There are 3 ways to turn a row about zero (a turn may also mirror it). The second row of each pair is the first, turned, with some noise. The first 27 pairs use one turn. New pairs use 3 turns, one after the other, and a turn may come again.
Some pairs, each with its turns in order after it:
[ 18 -18  31  14 -20   3  64  28]
[ 21  70 -23   2 -18 -29  -2   7] => Bezib

[  1  13  10  44  37 -59 -29 -12]
[-25 -29 -30 -47 -11 -15  36 -45] => riv

[ 33 -35 -39  73  -1  27  -3  21]
[ 26  23  16   5  50 -76   2 -12] => vake

[ 46  -6  -5  26 -17 -20 -30  41]
[ 35  25  58  -2  25  -8 -19  14] => vake

[ 12 -41  34  -5 -17  -3  27 -74]
[-22 -20  22   6 -60 -20  46 -44] => vake

[-37  25  27  20  12  20  46 -45]
[-30 -56 -39   1 -21 -22  34  14] => vake

[ -8 -18  16   9 -45  15  19 -33]
[ 23  16 -19 -37  23 -23 -19  22] => Bezib

[ 10  16  -4  14 -16 -12 -39  14]
[ 10   4 -24 -36  -2  14 -20 -16] => riv

[ -4 -42  35  21  -3   7 -14 -23]
[ 12  34  25 -17 -22 -23  30  -3] => riv

[ -5 -29 -59  -3 -31  27   1 -18]
[-31   1 -17 -49   3  37 -17  33] => Bezib

[ 23 -55  14 -55  -2  -6  62 -34]
[ 53  19 -40 -54 -45  -9  41  20] => Bezib

[-29  -8  20  21 -12   5 -26   4]
[  7 -13 -12  23  33 -13 -21   9] => Bezib

[-31 -49  23  30  -3  46   2 -34]
[ 20  42  56  -8   8 -35  37   6] => riv

[-23 -28 -29 -33  19 -12  56 -49]
[ 38 -12   5 -46 -60  11  -3  42] => Bezib

[-28 -27  18  14  38  25 -29 -18]
[ 18  23  20  -1  13   1  56 -26] => riv

[-48  26 -34  28  13 -23  15  44]
[-31   2 -23   9  38 -17 -50  46] => vake

[-20 -10   5 -34 -12   0  40  24]
[ -2   6 -18  38   1  -6  -3  46] => riv

[-10 -51 -42 -10  30  25  23  -5]
[  7   8 -11 -10 -27  51  11  53] => Bezib

[  9 -25  90  14  16 -23  -6 -19]
[ 37 -38  26  16 -79 -13  -9  -1] => vake

[ 20 -13 -73 -44 -25  45  50  63]
[  7  15 -11  91  29  -3 -89  14] => riv

[ 13  -7 -13  26 -18 -23 -29  25]
[-50  -5  -8  18  10 -21   4   8] => Bezib

[-23 -27  60 -10 -16  27 -19 -20]
[ 54 -14 -35   1  46 -11   1   3] => Bezib

[ 11 -35 -12  -1 -31 -41  17  14]
[  4   2 -27   6 -39 -43 -25   9] => riv

[ -7  28 -28 -25   5  30  34   6]
[ -3 -21  12  40  37  17 -20  19] => riv

[ -6  31 -11  41  33  12  27  52]
[ 13 -27 -20 -23  44 -31 -35  40] => vake

[ 52   4   1 -38  12   3   9  28]
[ 23  -2  21 -47  12  32 -14 -21] => vake

[-21  52  35  39 -33   4  31 -66]
[-36 -54   8  22 -19 -15  68  47] => vake

New pairs. What belongs after each?
[-77 -54   5  79 -33 -13   3  17]
[-15 -78 -15  35  17 -62 -58  45] => vake Bezib Bezib

[ -9   5 -18  35 -67   0  -8 -21]
[ 11 -12 -45  40  36 -24  20   0] => vake riv riv

[-26 -39 -24   3 -16   3  -4  33]
[-17 -27 -20   2  34  16   2 -33] => Bezib vake riv

[  5 -50 -17 -33 -24  54  -6  57]
[ 48  -6 -16   8  63  48 -19 -31] => Bezib Bezib Bezib

[ 48   3 -16 -38 -25   9 -24  30]
[  8 -51  10 -20  -5   5  45 -33] => vake Bezib vake

[-29 -26 -92 -36 -21 -21 -47 -16]
[ 13 -86  36  14 -66  -2  28 -20] => riv vake vake

[ 12   2 -12 -40  58   1 -29 -58]
[ 27 -43   9   7 -60  15 -20  47] => Bezib vake riv

[-37  -2  17  13 -47   2 -26  -9]
[ -3   5  25 -56   1  -8  11  29] => Bezib riv Bezib

[ -45  -12   15  -12  -55   12  -45 -104]
[-41  -8  33  19  40 -75  88  23] => Bezib riv vake

[-30 -18 -58  31  -9 -10  41  34]
[ 20   4 -33  80  15 -10   2 -20] => Bezib Bezib vake

[ 50 -13  23  27  -1  18 -29  60]
[ 65   8  38 -18  36   3 -11  34] => vake riv riv

[ -8  19   7 -14  15 -24  12  18]
[  3 -14  15  -6  34  10  16   6] => vake vake vake

[ 38  23 -12  16  16  -6  17  13]
[ 35  28   0  -1  -1 -15 -21 -24] => riv Bezib vake

[ -4 -10  -8 -48  70 -28  16 -13]
[  1 -64 -38  24  22  37 -17   0] => Bezib Bezib riv

[  9  25  10 -70 -51 -14  22 -43]
[  0  54   9  84  -3  -2  11 -31] => vake riv Bezib

[ 13 -38 -20  27 -41  20  37 -49]
[-17  17 -60  23 -48 -13 -15  33] => vake riv Bezib

[ 43  32   8 -42  11  -8 -12  16]
[-20  -3  24 -37  14   8  32 -39] => vake vake vake

[-12  38 -48  -9 -16   9  -6  35]
[ 35  45  -9  20   6  22 -18  32] => riv Bezib Bezib

[ 48 -23   5  61   9  25  39 -14]
[-55  25  60 -33 -16 -15 -18   8] => vake Bezib vake

[ 19 -18  14  29 -36   0 -10 -38]
[-22  23  28  -4  -7 -41  34   9] => Bezib Bezib vake

[-10  35  12 -32 -24  -4  14  19]
[-24   8  -1  -7  39  16 -12 -31] => vake riv riv

[-16 -42 -24  26 -45  23   0  15]
[-18  64  22 -10  -3  14  22 -18] => riv vake riv

[ 44 -10 -15 -15 -49  -2  31 -34]
[-26 -11  -7  42  32 -17 -42 -34] => riv Bezib vake

[ 19 -19  43 -10  -3 -29 -17 -16]
[  7  11 -27  -8  -6  45 -12  30] => vake riv riv

[ 14  25  64 -41  16 -26 -25 -15]
[ 11 -17 -48 -11   8 -67 -26  13] => Bezib riv Bezib

[-15 -16 -18  28  -8  15  17 -33]
[-21 -20  -7 -10 -22 -38 -17   6] => riv Bezib riv

[-51  51  29   3  -4  45 -52 -15]
[-18  16  29 -49  26 -36  58  46] => Bezib vake Bezib

[ 22  -5  -8  -4  28  54 -48   4]
[ 39 -29  -9  -4  50 -25 -13  33] => vake riv Bezib

